The rows are grouped in 4 ways, from coarse to fine. Each group lies inside one group of the grouping before and may be the whole of it. The rows also spread widely along 16 directions, which tell nothing about the answers.
Known rows, each followed by its group in each grouping:
[ 40   3   0   1  13 -30  33  18 -18 -27  -4 -51  -6 -26 -41 -19 -23   9
   4  -2 -36  16  34   4 -31   7  33  24  11 -32] => dimas Luzek Z_322 Z_858
[ 38 -24  18  31  -9  -3  23   1 -23   3   6  -2  -2  15  29 -16  -7 -20
  -1   0   0  45  11 -32   8 -11   6  20   3  14] => Ker Buva Z_914 Z_970
[-34  -3   3   1 -15 -33 -18  29 -23 -29   8 -16  24   7  11  16  14 -38
 -10 -23   7  34  18  21  15 -36   2  17  -6 -21] => Ker tuz Z_277 Z_630
[  9  43   6 -16  23 -21  12  -3 -30  -3  17 -37  19  17  33  10 -23 -10
  46  14 -24 -30  44  35 -21  -7  -3  34 -34 -20] => Ker Buva Z_914 Z_952
[-22 -25 -13  -5  11   3 -13  27 -15   2  34  38  21  19  13  58  -7   7
   1  22 -18 -14 -13 -14 -45  -2  57  11 -19  69] => pezud Numob Z_684 Z_7
[ 22  44  -5 -14 -24 -41  38  22 -23 -12   8 -33 -37  -3   9  50 -16  22
  27   6 -14  10  33  13   7 -29  -6   9 -27  57] => dimas gimi Z_938 Z_679
[ 15 -41 -56   2  15 -34 -22  21 -50   5 -15   8  14   6 -13  15 -34 -27
  33  -2  -1   6  31   7 -13  32  -7 -11   2  26] => poz baf Z_625 Z_875
[ -3  71   4  -5 -32 -33  -9   4 -10 -11  -9 -15 -37 -52 -27  53   4  48
  11   9   6   6  35  50  29   3 -23  -4 -27  20] => dimas Luzek Z_322 Z_423
[ -6 -28  -8  -3  62  -1 -30  17   5 -19  -6 -14  21   7 -49  25  -4  12
 -40  -9  12  31   4  -3  -3  22  41   4  24 -54] => Nureg zuna Z_927 Z_686
[  9  24  16  -2  -7 -16 -30  31  30  19   0 -11  40 -17  14 -10 -56  50
 -25  18 -27 -12 -22   5   0   1  18  38 -44 -45] => Nureg natem Z_346 Z_214
[-70  44  52  -3 -32  26  12  -5 -14  13   8 -44 -18 -10  14  -3  -2  16
 -16 -38   8  -7 -29  -3   8 -18 -16 -11 -15  17] => Nureg timap Z_880 Z_459
[ -4 -38   5  10 -42   6  34  13  -6  42 -20   0 -16 -12  18 -49 -54 -17
   7 -22 -26   9 -41 -39  -2   4 -23 -11  11  24] => Ker tuz Z_105 Z_618
[ 13  -5   8   9 -26  -4  39 -32  -9  -7   0  24 -29   8  31 -34  17 -37
  17 -10   6   9   5  -7  19   6 -46  11  50   3] => dimas gimi Z_572 Z_107
[-58  -1 -20 -22 -15  27 -33   2  -3  37 -29  11 -10 -40 -50  19  -7  30
  10   2   0 -43 -32  19 -25  29  -1 -56 -19  29] => Ker Buva Z_963 Z_316
[ 29  -7   5 -13 -23  11  45   7  27  -4  -4 -21 -23  28 -16 -11  24  10
 -18   1  -1  24 -27 -33 -14 -32  12 -14  23  46] => pezud pinod Z_199 Z_591
[ 25   7  10   9 -29  -6  44  -6 -21 -25  29 -11 -14 -27 -17  -1 -58  52
 -35  -8  25  12 -36 -35  13   6   6 -21 -30   1] => poz baf Z_139 Z_667
[-11  -4  -3 -27  28   9  57  15 -37   4 -14 -75 -28   5 -27  39 -16   2
  -3 -21  31  42   7  31   8  11  -1 -24  -5 -26] => pezud Numob Z_533 Z_872
[-12  -1 -39   2  -8  11 -30 -23  22  -3  -5  57   0 -29  17   4   7   7
  -7  31  14 -55  -9  26  12  10   1 -31 -59  -6] => Nureg timap Z_229 Z_175
[-30 -16 -11  28   6 -28 -61   0 -17 -50  17  49  46  34  43  23 -26 -21
 -33 -14   0  -7   4 -19   7  20  -3  39  33  -7] => Ker Dig Z_966 Z_805
[ -6  24 -17 -37 -32 -19  32  10  28  12 -18 -16 -30 -57 -61 -15  14  25
  11   9  -6  -6 -20  33   0 -20 -13 -50 -21  -5] => pezud pinod Z_199 Z_879
[ -8 -16 -39  39 -17 -14 -47  20 -24 -30 -22  29 -16  -7  20  56  36 -26
  -8  12  -7   9  52   9  11 -10  26   1 -34  68] => dimas bipu Z_222 Z_512
[ -1  24 -22   2  28 -14  -5 -31 -11 -48  18  -1 -14  40   6  17  13  -9
   8 -10   7 -34  34 -24   3 -19 -15 -25   4  53] => Nureg timap Z_229 Z_424
[ 29   3 -10  -6 -14  -2  31 -20 -31 -27   8   2 -17  33  17  22  46 -37
   3   7  24  18  43  36  -8  30   0  38  53   7] => Nureg zuna Z_927 Z_395
[ -2  16  18   6 -62 -31  -3  13 -62 -29  41   7  36  -3   0  -7 -27   8
 -16 -16  12   8 -12  -2 -32  17  14  45  24   9] => dimas gimi Z_759 Z_350
[-33 -24 -17 -10 -32  24   1 -14 -32  11   5  33   9 -10 -10 -20   9 -18
   7  -7  20 -30 -36  14 -34  28  -1 -20  15  12] => dimas gimi Z_759 Z_226
[ 14  16 -17  -9 -14   4   8   3  -7   0 -27 -39 -27  -5 -50  22  21  30
 -25 -10  52  36  -1  14  31  -3 -16 -45  -8  18] => Nureg natem Z_346 Z_404
[ 43   4 -38 -15  -8 -36  55 -14  29 -63  18  20 -44  31  26  59  23   0
  -4  29  -3   1  23  12  12  -7  -7  29  45  20] => poz kes Z_368 Z_276
[ 22 -20  -7 -20   0   0   9  34  29  -5   0 -14  22   1 -12   4 -36  39
 -33  16 -16   0 -39  -2 -29  -1  50  26  -9 -43] => dimas gimi Z_938 Z_96
[ 27 -13 -18  -6  54  -7   8  -9   6   1 -32 -13 -22 -10 -11  21  23 -19
  21  14  12  40  48  49  35  35 -23   6  21 -75] => poz baf Z_625 Z_46
[ 18 -27  -2  10  -6  61  25 -41  22 -18   8  32  -6   8  23  -9  48  -7
 -31  26  41  -6 -28   7   0  11  22  -7  -8 -35] => poz baf Z_625 Z_875
[ 34  30  -6  14 -55 -48   0 -17 -16 -54  16  30 -14   3   4   5  20 -10
 -17   2  14  16  39   7  18  17 -22  37  50  19] => Nureg zuna Z_927 Z_686
[ -8  40   0 -40   4 -26  38  20  -5 -18   3 -48 -30  17  12  72 -14  23
   6  -5   8  16  13  45  19  -8 -18  25   7 -11] => dimas gimi Z_938 Z_96
[  5  14  17  17  15 -22 -64   0  -2 -15  17  33  38 -14 -30  23   8  24
 -20  13  22  34  14   2  25  12  11  14   3 -35] => Ker tuz Z_277 Z_630
[-19  40   5   7 -31 -14  19 -31 -22 -31  19   1 -30  18  33   2 -18   1
  -4 -27  18 -24   3 -21  28  -8 -51 -16   4  52] => Nureg timap Z_229 Z_175
[-45  23  -4 -42  -5  -4  26 -16  45   0  -4  -1 -16 -16 -16 -28   4  -4
  26  -5 -41 -60 -25  19 -21 -13 -26 -14  24 -27] => Ker tuz Z_105 Z_618
[  7  -7   8  -4  -1  29   0 -19 -28  46  17  37   5  -1  -8  15  34  -1
  22  18  54  29 -18  11  10  18 -11 -32  -8  40] => pezud pinod Z_199 Z_879
[-43 -13 -28  -3   2  -1   3 -32   6 -31  14  38 -17 -10 -27 -13  28 -16
  13 -13 -11 -47 -15 -24 -18  -8 -13 -48  31  41] => poz kes Z_368 Z_276
[ -7  52  -7  -3   8 -35 -44   2  17 -42  -4 -21  11  -5   1  28 -22  36
 -37  -2  24  -8  17  26  46 -11 -20  -1 -40 -52] => Nureg timap Z_229 Z_424
[ 13 -11  33   2   4   5  27  -1  -9  25  -3 -24   2 -18 -39 -49  40 -18
   8 -12  -4  53   8   2  -9   7   6  14  49 -29] => Nureg natem Z_346 Z_214
[ 22  40 -10   1 -20 -13   5 -10  39 -35 -20  -4 -49  17  12  23  39  10
   7  14 -34 -20  38  -1   3 -24 -15  13  25  61] => dimas Luzek Z_322 Z_858
[-28  46  14   6 -19  34 -16 -33   2 -31 -16 -21 -26  31  20   7  30  -1
  -8 -14  -8 -43  19  -4 -12  14 -21   7  28  36] => poz baf Z_139 Z_667
[ 16 -36 -33 -17   7   1  25  -3  13  20  -1   6  -3  -3 -31 -45 -29   5
  23  -3 -11 -23 -38 -35 -21  -8 -11 -50  -2  19] => poz baf Z_625 Z_875
[-10 -13  22  31  43  56 -15 -29  33  10 -27  14 -16 -26  15 -25  27  -3
 -13   9  -3  -3  -4 -11  27  -3  11 -20 -33 -48] => dimas gimi Z_938 Z_679
[ 53  54 -17 -21 -21  -9  11   0  13  -6 -11 -48  -4  24  24  18 -25  39
  -6  31   6 -33  18  33  -5   1   0  20 -48  -9] => Nureg timap Z_880 Z_459
[ -4  23  41 -11  34  18  -8 -20  69  -2   8   3   4  18   9 -11  27  23
  -8   9 -18   1 -17 -10  14 -10 -11  26  37 -52] => poz baf Z_625 Z_46
[  7 -15   5   0  -8  20  50  -2  -8   0  20  15 -42  11  30  53  73 -27
  26  21   2  35  23   9  -4 -27  25   6   1  70] => poz baf Z_625 Z_46
[ -2 -26   8  27  12  18 -15   7  20   5 -45   7 -30   3  30   9  57 -43
   2   7 -23  36  39   6  17  -8   8  24  21   0] => dimas gimi Z_572 Z_107
[-21 -20  14  21 -23 -17 -54  21 -15  16  -3  51  38  -4  26  -5  11 -34
   0   7 -17  27  10  13  -6  29   4  51  31   2] => pezud pinod Z_199 Z_591
[-12  24 -19 -22  34  -2   1 -12  17  -7 -21 -44 -16  27 -31 -15  -8   9
  14 -22  -2 -28   3 -21   6 -29 -37 -61  -6  22] => pezud Numob Z_533 Z_872
[-31  24 -39 -26  19 -14 -58 -14  -2 -10   6  29  28  -3 -27  22  -4  17
  24  13   7 -62   4  33 -17  23 -17 -24 -12  -3] => poz baf Z_625 Z_875

New rows, each followed by its group in each grouping:
[ 13 -18  -5  25 -28   6  13  -5  -3 -16 -16  15 -16  -7  40 -14 -24 -17
  -7  15 -41 -25  13 -12 -20  23  15  29  -2   5] => Ker Buva Z_963 Z_316
[ 17 -21  15  14  22  -2  27   3 -37   6   7 -22  11  10   4 -42 -50 -19
  14 -12 -40  -1  11 -37 -40  30  14  23  25  -5] => pezud Numob Z_684 Z_7
[  6  31 -16 -13 -35 -19   2 -11   3 -20   4  40 -30 -34 -34  38   0  46
   2  28  -9 -33   3  17 -18  36   6   4  20  32] => dimas gimi Z_572 Z_107
[-70 -20   3 -16  -5   5 -17   8 -29   0  29  13  45 -11 -18 -14 -18  -4
 -16 -31  15 -16 -54  10 -23  12   7  -4  10 -34] => dimas bipu Z_222 Z_512
[-20 -52   6  15  -7 -10 -13  30  16   8   4  24  15 -22 -33 -28 -22   4
 -23 -18 -24  29 -44 -61  -3 -30  27 -26   2  15] => Ker tuz Z_277 Z_630
[ 14 -44 -14   0  18  -3 -33  27  13  31 -52 -16  27  -2  -6 -41  -9 -27
  -3  -2  -5  30   0  20   5  17  -5  15  13 -79] => dimas gimi Z_572 Z_107
[ 40   6 -16   4  17   7  69 -23   3 -59  -2 -16 -70  11   2  55  24   6
  -5  26 -18  -6  45  -6 -10  -1  32   2   8  32] => Ker Buva Z_963 Z_316
[-55 -27  -6  -7 -27   1 -10   2 -26   8  28  46  25  -5  22  -2 -13 -21
  10 -14   6 -18 -36   3 -14  14 -12  -1   9  17] => poz baf Z_625 Z_46
[ 33   8 -31  16 -17 -17 -16   9 -18 -25 -34 -31   1   9  -2 -18 -39  -1
 -16   3 -15 -21  31  -6 -17  21   0   1 -17   1] => pezud Numob Z_684 Z_7
[-59 -33 -43  -3  42 -21 -37  14 -20 -20 -21  10   3   3   5  45 -23 -30
  -1 -20   9  -2  14  20  25  10 -19 -25  -7 -19] => Ker Buva Z_963 Z_316
[ 36 -10 -29 -26  13 -46  33  18  30 -18   3  19 -16 -23 -28  36 -10  22
  -8  33  -7  28   1  28  13  12  11  10  15 -36] => pezud pinod Z_199 Z_879
[  2 -37   9  44 -64  41 -20  -2 -32  16 -38  11   0 -30 -18 -51 -19  -7
 -35  -9  -4   2 -19 -31 -26  51  20  -8  10  13] => Ker tuz Z_277 Z_630
[ 10  17  -3 -22 -19 -48   1  12  30 -44  29  16  15 -16 -49  22   4  38
 -33   9  10  21 -22   6   5 -19  17  11  22 -36] => Ker tuz Z_105 Z_618
[  4 -54 -52   5  66   9 -24  17  17  20 -51  16 -29   4   1  57  -2  -8
   4  16   9  25  15  11  35  14   0 -33 -19  -2] => dimas gimi Z_759 Z_226
[-17  29   1  22  35 -12 -21 -11 -39 -44 -12 -23 -25   9   1  43  32 -23
  11 -16   3  13  70  13  18  -1  -8   2   6  14] => dimas gimi Z_759 Z_226
[ 14   8 -14  17 -23  -6  15 -40 -21 -24  30  51 -24 -13  -6  -6   0   9
   7  10   2 -36   6 -34  -9  14  -2 -26   3  71] => Nureg timap Z_229 Z_424
[-43  39   7 -36  12  -7   9 -12 -12  20  34   6  -4  -5  -8  26   2  20
  45  -7  13 -26 -22  14   1 -25 -29 -34 -20  35] => dimas gimi Z_759 Z_226
[-31   3  38  12 -24  54  40  -5 -37  21 -24 -70 -39  14  16 -17  25 -28
   4 -44  14  30  -1 -13   4 -14 -21 -24   3  36] => poz baf Z_625 Z_46
[ 14 -10 -26  29  51 -14 -53   5   0 -16 -15  31  -5 -39 -38  42 -30  40
  -5  25 -22  -5  35 -17   7  38  29 -17 -29   5] => poz baf Z_625 Z_46
[ 17  -8 -25  27 -59  -5 -31 -10  40 -28 -38  28  -8   5   0 -51  18  -9
 -29  -1 -26 -26  -8 -42  -5 -13 -13 -14  27  38] => Ker Dig Z_966 Z_805
[  9  29  10 -10  11 -14   3 -14  59   8  -1  13 -12  14  59 -16   2  -7
  35  17 -43 -26  11   0  24 -27 -42  26  -2 -11] => poz baf Z_139 Z_667
[-10  44  69   8 -11  22 -15 -21 -10  24  20   8  15 -40 -34 -11  43  32
  -8   8  15  32   0  21   0  36  12  33  29 -32] => Nureg natem Z_346 Z_404
[-22  28 -11 -16 -36   2 -25  -4 -15  -4 -16 -10   5  23  16  16   3  -5
  10   0   2 -37   9  28 -19  13 -22   9   6  25] => Ker Buva Z_963 Z_316
[ 23  16 -24  -3   3  21   8 -25  76 -30 -28 -13 -30  -6 -10 -31  32  21
 -19  17  -3 -37 -11 -12  21 -51  -9 -56 -49 -20] => poz baf Z_625 Z_46
[  0  -6   5 -14 -34  12  57  14   2 -24  17 -34  -4  36  45 -10 -15  -9
 -13 -10 -28 -23 -25 -11 -42 -30  25  35   5  23] => dimas Luzek Z_322 Z_858
[  3  36 -21 -19 -39  -5 -30 -12  23  -6 -28 -15   4  34   3 -37  14  -3
  14  -8 -13 -52   2   8 -19  -8 -47  -1  31  33] => dimas Luzek Z_322 Z_858
[-16  20  13   1   2  12 -11   4  51 -10 -34 -20 -10  -3  23 -13 -25  16
 -30   9 -48 -34  -4   6  -6  16   1  31   3 -55] => pezud Numob Z_684 Z_7
[ 42   0   3  11  35   5   3 -18  64  -2  -5  24 -30   9   9   0  11  24
   8  27 -33  -2   7 -46  18 -17   0  -5   5  23] => poz baf Z_139 Z_667
[  4   3   1  15  -2   8  14   9  -9  -4 -39 -71 -19  37  36 -39 -18 -32
   8 -39 -22  -1  20 -23   6 -36 -31  -7  -7  24] => dimas Luzek Z_322 Z_423
[-27 -28 -14   0   3  57  25 -28 -39  17 -29 -15 -26  39  24   1  13 -52
  17 -21  17 -20   0   4 -19  34 -21 -23  29  32] => Ker tuz Z_105 Z_618
[ 24   8 -13 -22   4 -15  -4 -10  37 -20  29  28  29  -2  -4  -6 -28  41
 -15  26   7 -28 -35   2  -1   5   4   8 -14 -49] => poz baf Z_139 Z_667
[ -2  12  25  49 -22  28 -45 -16 -33 -15   5  48   5   5  39  36  33  -7
 -23  24  13  11  30  -2   0  37  28  34  -7  48] => pezud pinod Z_199 Z_591
[ 55  28  13 -16   7 -40  18   5  -8  14  10 -28  14  17   6 -27  -7  -5
  46   7 -14  24  28  10  -4 -11 -24  39  22 -22] => dimas gimi Z_759 Z_350
[ -4  17   8  22 -21  40  -8 -30  11  -4 -32   1 -20 -37 -16 -39  34  -2
  -8  15 -11 -30  15   8 -14  16  12 -23 -22 -10] => pezud Numob Z_533 Z_872
[ -9  -9  29  19  -1  23  -9 -23   4  27  -2  17  22   8  52 -66 -20 -35
  19  -5 -26 -24 -10 -21   1   5 -25  17  -2 -28] => Ker tuz Z_277 Z_630
[ -2   0   7  -3  22   8 -44  -4  31  33 -22  10  13 -18 -32 -20  65  -9
  17  11   7  27   9  27  17  -8 -10  -7  11 -37] => dimas bipu Z_222 Z_512
[ 33 -10  12  33  27  -1 -37 -15  16 -21  -3  11  34  36  31 -22  11 -17
 -23   1  12  28  13 -28  27  -9  -6  22  14 -37] => Ker Dig Z_966 Z_805
[-49   1 -34  -6 -23  17 -60   2  18  10 -35  10  15  10  18 -15  50 -36
   8  -6   7 -41  -4  33   3 -29 -25 -29 -31  13] => dimas bipu Z_222 Z_512
[  0   1   3 -19 -20 -23   5  33 -29   5  27  -3  22 -40 -51  48  15  22
  -6  15  34  52  -9  41  -7  -8  44  -1 -29 -17] => Ker tuz Z_105 Z_618
[-16  13 -23 -12   2  11 -14 -13  13   4 -21 -17  10  10  40 -30  -1 -28
  24   0  -4 -50   6  28   5 -16 -32 -16 -46 -27] => poz baf Z_139 Z_667
[-11  42  18 -31 -49   3   7  17  27  33 -14 -36 -17  -5 -16  -4  17  33
   7  -5 -11  -3 -27  15  -5 -26 -21  -2   3  27] => dimas bipu Z_222 Z_512
[-21  20  27  22 -45  22   9 -39  -8   2   0  21 -32   1  45 -28  71 -50
  17  -9   8   0  24   4  19 -15 -35   0  18  44] => Nureg timap Z_229 Z_424
[ 11  -7 -22 -10  50 -35 -11  -9 -29 -16  10  -6  15  37 -30  10 -50   2
  12 -23  17   8  10 -27  15  21 -37 -20  39  -4] => Ker tuz Z_277 Z_630
[ 16   9  23 -15 -22   6  38 -19  27  21  26  42  -8 -44 -24 -20  16  30
   2  32   5   7 -40   8  -1  10   5  -7   1 -16] => pezud pinod Z_199 Z_591
[ -4   2   0 -20   2  55  45 -24 -28  16  -1 -43 -24 -10 -51  -6  43   5
  -2  -9  54   6 -16  19 -15  -2  18 -63 -25   9] => Nureg zuna Z_927 Z_395
[  1  35  33  23  14 -46  -4   5 -22  -4  16  -1 -18 -29   5  24 -12  10
  23  -8 -23  41  44  -5  40  -4 -22  27   3   8] => dimas bipu Z_222 Z_512
[ 70  12  -8  -9  11 -17   5   9  31 -15  -1  -6  -2  21 -17  31  34  21
 -11  42   8  39  28  14   3  -6  23  25   9 -12] => pezud Numob Z_684 Z_7
[  4  -8 -16  -9  -6   5   8   1 -19  15  -9 -29  14  31  14 -48 -61  -8
  24 -19 -28 -48 -15 -29 -40  14 -22  -6   6  23] => poz baf Z_625 Z_875
[ 64 -14  52  46 -14   6  31  28 -19   6  -2 -27 -13   6  23   5  15  -6
 -24  12 -10  99  29 -34   7  -9  47  50   5  24] => pezud pinod Z_199 Z_879
[ 43 -43 -19   3   2 -42  52  22 -33  -8  16  10 -14  -4 -16   3 -16 -26
  19   7 -24  44  24 -18 -21  11  21  16  35  27] => pezud Numob Z_684 Z_7
[  4 -15  20   0  24 -12 -25  13 -20  12  18  -1  36  42  17  20  10 -16
   3 -14  34  66   5   0  26   3 -20  30  38 -16] => poz baf Z_625 Z_46
[-34 -18  17   4 -10  61  24 -43  14   2   5  33 -28   2  17   6  72 -17
 -25   3  41   4 -28  13   9  16   7 -12  26  -6] => Nureg timap Z_880 Z_459
[-59  -7 -30   1   5  -9  -4 -11 -22 -38   1  13  -6   8  17  12 -29 -30
   2 -27 -13 -51  -1  -6  -6   1 -16 -23  -2  17] => Ker tuz Z_105 Z_618
[ 23 -25 -35   7  72 -10 -17   5  -7 -42  -4 -19  24  33  -8  26 -11 -11
 -10   6  -7  -3  33 -11 -16  -3  40  -2 -12 -25] => Ker Dig Z_966 Z_805
[  3 -37   9   1  -3  -9  32  22  -8  -5  19   0  21 -16  13   2 -14  -9
 -24  -1   9  47 -26   7   5 -10  30  21 -10 -54] => Ker Dig Z_966 Z_805
